The rows are grouped in 3 different ways at once. Each group adds its own fixed numbers to the row, and there is some noise. The rows also spread widely along 10 directions, which tell nothing about the answers.
In the rows, 128 means zero.
Some rows, each with its group in each grouping after it:
[ 65 114 128 152 124 116 135 122 158 163  94 118 124 110 131 129 130 182
 107 131  99  70  89  64 149 128 141  86 144 130  89]  leze H (2)
[126 131 129 122 128 153 105 104 162 110 127 175 112 128 146  86 119 116
 158 134 135 111 188 174 135 170 160 174 126 166 151]  kanu D (2)
[108 130 124 157 133 123 131 136 100 134 147 106 106 120 132 109 122 134
  99 142 125 143  91  94 102  99 126 109 125 114 101]  leze Z (0)
[145 116  85 106  95 195  71  75 126 147 112 191 144 133 148 114 132  76
 117 166 146 122 179 176 186 138 158 171 135  97 108]  zamet A (1)
[104 114 148 139 109 167 107 110 150 146  80 151 145 117 156  96 125 108
 110 155  93 131  97 125 180 137 132 121 134 147  85]  kanu E (1)
[109  97 124 160 116 168 122 122 160 157 103 159 116 110 134 122 111 128
 101 151 106 124 123  85 175 123 147 115 136 109  99]  zamet H (0)
[147 166 101  89 121  98  75 108 136  81 176 169 171 159 155 119 123 161
 152 124 135 114 125 196 115 127 106 171 117 194  96]  kanu D (1)
[159  77  70 180 130 143 115 149 124 101 131 162  71 111 103 114 126 142
 115 136 142 125 139  94 105  79 134 157 161 141 150]  zamet J (0)
[135 112 123 160 100  79 121 154 103 142  69 128 132 167 142 180 160 134
  92  93 105 133  43  93 183  39 127 120 159 132  91]  leze E (1)
[141 132 133 111 170 169 114 104 152 154 176 161 160 102 157 141 132 151
 112 142 153  71 106  99 104 119 129 112 113 116  66]  kanu A (0)
[137 146 154 132 113 140 121 110 161 128 178 180 121 146 159 133  90 115
 132 131 125 188 157 154 164 126 126 161  93 130 125]  kanu J (2)
[ 94 147 141 146 112  98 140 126 118 155 159 108  91 137 136 156 107 125
 121 125 114 155 140 113 137 121 135 134  97  89 126]  kanu Z (1)
[ 63 165 161 159 129  84 156 145 118 155 116  96  78 153 152 165 150 118
  93 103 113 129 126  96 142 108 162 130 119 112 128]  zamet A (0)
[ 65 169 167  98 121 135 102  98 176 165 132 140 147 122 170 124 119 142
 125 142  98  83 134 138 155 177 141 147 114 146  96]  zamet E (1)
[ 75 105 141 161 126 167 120 132 189 159 150 184 102 141 156  89 106 161
  90 151 118 119 130  71 120  90 143 125 115 152  87]  leze H (2)
[131 168 116 102 116  94 136  87  89 109 124 102 154  99 123 140 132 118
 167 118 105 132 141 190 165 204 136 131 136 101 135]  kanu H (2)
[137 162 179 122 153 119 155 123 190 106 158 145 141  99 149 149  93 177
 171  95 105 109 139 141 131 192 118 142 115 181 157]  zamet D (0)
[107 150  95 105 104 145  72  88 156 126 167 173 148 142 156 111 116 134
 119 165 141 104 144 163 146 134 131 160 124 150  84]  leze A (0)
[113 153 173 105 135 150 128 104 170 178 170 141 150 105 162 160 106 154
 129 132 113 104 129 114 141 156 130 134 106 101  92]  zamet E (1)
[170 107  91 154  86 105  98 119 105 123  65 155 119 155 122 173 144  84
 118 112 130 148 115 148 224  92 149 161 158 105 139]  leze J (0)
[151 132  66 148  88  88 130 131 102  72 216 126  79 116  95 122  72 157
 171 137 125 186 180 161 100 138  98 170 119 132 175]  kanu Z (1)
[136 188 204 126 199  84 180 139  68 136 133  92 108 132 163 170 184  88
 126  54 133 139 115 134  80 119 156 140 106 107 150]  kanu J (2)
[126 106  74 149  86 129 116 123 167 140 225 182  71 140 118 150  75 183
 125 145 155 139 189 103 133  87 128 160 122 105 125]  zamet A (2)
[140 132 116 151 139  83 147 143  80 114 127 107  71 135 112 150 154 117
 146  87 144 122 157 128 109 116 160 160 135 106 175]  kanu Z (2)
[183 132 131 111 171 114 119 123 126 137 159 146 155 112 139 182 148 163
 141  96 162  63  96 110 102 107 135 128 127 111  94]  kanu D (0)
[179 162 193 111 199 139 154 125 123 112 105 163 171 145 185 160 177  98
 131  61 130 122  98 148 131 107 138 135 127 163 119]  kanu A (2)
[ 78 106 125 161  96 164 151 114 172 157 176 133 104  81 121 100  59 183
 119 173  91 159 139  79 149 161 117  90 117 106 101]  zamet H (2)
[130 114  36 151  99 103 113 128  67  91 140 106  97  96  88 100 129 151
 126 153 123 131 128 132 106 128 126 129 166 115 126]  zamet H (0)

New rows. What belongs after each?
[177 150 133 107 199 134 136 122 154  88 154 162 155 101 150 151 147 170
 150  84 139  56 122 131  82 135 118 148 145 183 134]  zamet A (0)
[ 80 182 137 100 113  95  80 107 139 133 119 134 143 158 168 119 151 116
 119 132 117  86 123 169 149 148 151 170 130 162  94]  leze E (0)
[ 99 155 134 141  98 102 115 116 156 118 158 158  90 159 145 129 103 122
 135 128 120 160 174 159 158 137 140 178 105 150 145]  kanu J (2)
[117  91 152 183 110 158 151 133 162 183 110 151  86 127 139 162 107 102
  95 135 122 153 128  68 197  98 160 110 115  75 117]  kanu A (0)
[128 132 102 121 106 144 112 101 106 149 150 144 107 123 135 133 123  98
 128 149 140 136 176 153 140 135 149 154 118  85 127]  kanu A (1)
[113 158 107 118  98 119 101 106 133 106 201 165 133 162 155 111 105 135
 120 149 135 174 140 169 138 108 115 150 109 149  89]  kanu A (2)
[123 127 189 154 144 126 177 133 178 160 151 111 126  78 139 169  89 170
 131 116  92 124  89  65 149 156 113  87 113 113 112]  kanu E (0)
[152 130 140 133 154 167 114 117 151 135 133 182 134 137 162 132 140 106
 113 120 142 115 130 127 134 102 145 148 128 139 112]  leze A (0)
[128 131 107 136 137 103 145 107 109 103 103 100  94  85  99 124 136 132
 182 107 126  80 182 146 127 203 158 154 148 127 197]  kanu Z (2)
[136 130 150 140 184 113 198 129 108 134 114  67 129  34 109 166 132 174
 166  89  91  74 104  86  86 191 121  79 138 109 157]  kanu H (1)
[102 185 218 124 174 130 156 111 127 151 125 104 149 107 180 140 136  91
 112 113  96 151  90 133 133 169 137 109  94 120 107]  kanu J (0)
[126 130 149 158 132 128 158 144 124 147 183 124  81 122 139 141  93 141
 123 117 121 171 139  96  96 103 122 131 101 100 144]  leze Z (1)
[101 145 134 125 104 135 107 100 146 167 148 147 130 133 149 148 112 110
 117 151 117 134 142 129 180 146 152 135 103  80  89]  kanu H (0)
[141 172 139 105 140 104 119 110 145  79 168 149 194 137 158 114 108 180
 145 112 109 140  76 157 132 134  79 123 127 206  92]  leze Z (2)
[155 103 110 139 131 124 141 104 170 132 134 124 150  67 102 178  91 193
 164 123 116  68 108  84 170 175 108 101 138 110 127]  kanu Z (0)
[113 125 133 142 140 146 150 118 108 120 102 117 142  97 135 103 139 138
 114 131 106 136  92 117 138 136 126  91 152 141 108]  zamet A (2)
[109 138 117 156 117 129  95 143  72 119  96 155  91 187 155  91 179  46
  76 138 134 176 123 148 132  58 179 162 129 126  96]  kanu H (0)
[159 141 177 132 170 158 142 132 153 136 117 179 150 145 175 165 147 107
 106  90 125 129 104 115 159  94 140 135 125 141 109]  zamet A (0)
[153 122 107 124 121 168  95 101 104 109 110 161 161 114 145  91 130  98
 115 155 116 162 110 167 152 127 119 140 141 144 109]  zamet J (1)
[196 149 116 124 142 145 123 118  73 103 222 166  97 133 140 115 124  86
 139 124 168 210 180 180  79 103 135 186 104  94 149]  kanu J (2)
[167 117  81 134 144 133 124 114 112 122 187 130  87  72 101 134 115 149
 154 131 159  99 173 127  75 149 133 158 136  95 166]  leze J (0)
[157 177 122 119 113  84 136 116  55 122 130 109 128 140 132 181 151  82
 137  96 118 176 138 181 167 139 150 153 132  66 138]  zamet H (0)
[ 76 173 207 128 133 123 165 118 130 176 152  96 123 113 167 129 118 128
 114 122  97 154 106 113 131 160 140 109 104 102 104]  leze E (2)
[173 146 119 127 144 113 160 118  52 104 133  97 147  98 129 151 144 106
 141 103 118 164 102 157 120 132 113 110 135 103 134]  kanu A (1)
[ 85 161 113  98 111  71 102  92 145 128 114 113 181 131 136 164 134 194
 134 119 108  55  83 128 186 153 120 112 145 149  78]  zamet Z (2)
[131  76  66 166 102 160 120 116 147 142 146 149  66  86  96 128 101 138
 132 162 145 101 185  93 140 136 153 141 142  86 148]  kanu A (0)
[160  90 121 175 118 117 147 139 132 135  71 145 123 123 119 182 133 127
 117 103 105 131  85  82 200  96 141 103 151 103 117]  kanu H (0)
[168 134 112 117 145 128 112 110  87 163 129 142  95 124 132 176 164  84
 142  97 164  88 186 150 112 121 175 186 126  60 169]  leze J (1)
[138 131 116 155 117 146 109 132  79  95 140 159 112 155 151  56 139  83
  96 147 132 217 110 160 113  74 125 150 131 153 113]  leze J (2)
[150 139 114 111 150 148 114 101 101 156 146 138 138 113 143 150 154 109
 117 128 156  91 129 131 120 122 150 134 134  82 105]  leze A (0)
[ 95 171 168 139 179  76 159 156 112 103  87 116 101 150 155 131 186 130
 129  54 110  91 119 128  81 113 163 151 143 186 158]  leze H (2)
[108 105 153 183 119 115 182 143 162 141 138 127  93 119 132 162  93 167
 114 111 100 162 100  62 164 102 119  89 122 125 125]  kanu A (2)
[135 122 171 153 129 137 172 118 144 150 159 117 158  92 134 151  78 166
 122 129  95 181  60  74 172 129  91  59 108  96  84]  kanu Z (2)
[110 132 107 145  67 127 105 106 154 118 142 162  98 141 132 106  85 117
 136 150 113 184 174 169 187 152 131 168 124 138 152]  leze J (2)
[106 125 150 103 157 194 111  84 225 146 171 179 170  84 154  97  85 197
 144 156 121  57 142 102 129 188 119 121 115 166  94]  zamet Z (2)
[101 131 115 131 121 113 108 109 117 160 111 121 153 121 134 151 144 140
  97 145 113  93  73  93 165 116 140  93 132  91  54]  kanu H (0)
[113 140 146 167 112 106 143 149 171  65 134 153 107 150 145 100  82 144
 144 112  81 194 126 144 145 126  96 151 116 226 160]  kanu Z (1)
[123 125 158 159 132 116 171 140 183 108 121 152 125 129 143 159 106 180
 133  86  96 135 109  97 166 118 112 117 139 179 140]  zamet A (2)
[161 133 126 120  86 105 114 110 119 164 148 137 148 140 142 195 115 134
 123 113 121 147  98 129 191  95 120 135 126  72  94]  leze E (1)
[ 57 145 112 165  74  90  86 133 140 132  90 148  45 186 140 125 139  84
  99 138 115 141 187 147 184 111 183 200 131 138 155]  zamet J (0)
[ 66 152 178 135 119 123 140 112 180 171  89 123 102 125 152 153 112 120
 135 115  91  98 172 118 182 187 165 148 109 123 160]  zamet Z (1)
[ 86 117 108 161  93 111 131 126  72 176 132  93  81 137 117 134 134 120
  89 148 128 157 121  85 150  88 159 109 129  45 101]  zamet Z (2)
[101 168 105 115 118  69 102 117 122  93 140 109 127 119 129 122 140 155
 148 127 115  79 127 160 120 165 129 158 145 172 119]  kanu E (0)
[ 83 153 129 126  84 109 116  95 178 145  94 137 113 125 133 152 104 119
 157 127  94  98 186 161 212 210 164 165 130 119 162]  leze H (0)
[138 127 135 119 148 156 146  93 106 170 161  99 133  49 126 142 109 137
 140 142 124 112 131 114  99 181 123 106 119  62 132]  leze J (1)
[184 105  84 148 104 110 134 122 110  98 108 157 105 139 113 166 134 109
 154  97 141 144 160 158 184 113 144 160 158 116 164]  kanu A (2)
[114  92  99 187 105 144 153 136  64 122 133  91  68  93  95  64 108 121
 114 160 119 195 124  98 101 115 132 100 145  96 146]  leze Z (2)
[178 106 102 140 137 120 128 134 149  99 122 164 126 120 119 164 121 164
 160  91 126  96 137 117 140 113 121 158 150 154 163]  zamet Z (1)
[183 103 149 135 137 204 117 122 129 133 142 190 140 125 158  91 124  92
 119 136 141 172 118 135 136  98 135 147 135 124 105]  leze E (2)
[109 212 186 101 174  67 159 121 100 123 147  89 128 138 159 160 161 129
 154  63 122 106 136 159  93 165 147 154 107 135 156]  leze Z (2)
[127 157 119 107 145 146  98  92  94  99 148 138 148 113 152  65 144 102
 128 153 134 139 132 184  98 157 130 150 123 154 105]  kanu J (2)
[ 60 122 116 187  47  97 142 137 108 136  95  78  62 115 106 109  96 112
 110 162  71 198 127 114 197 155 143 117 148 103 141]  zamet E (0)
[122 177 153 106 152 101 124 115 103  97 116 103 181 106 155 110 153 131
 125 124  99 117  54 154 125 156 112 115 141 171  79]  kanu E (0)
[139 126 109 124 161 177 112 118  91 145 190 146 102  99 142  98 135 118
 108 155 157 128 156 123  46 102 139 152 115  98 117]  zamet J (1)
[186 103 126 125 155 177 111 103 116 170 141 176 126 110 141 148 145  95
 121 129 168 112 148 119 137 106 162 144 122  59 113]  kanu J (2)
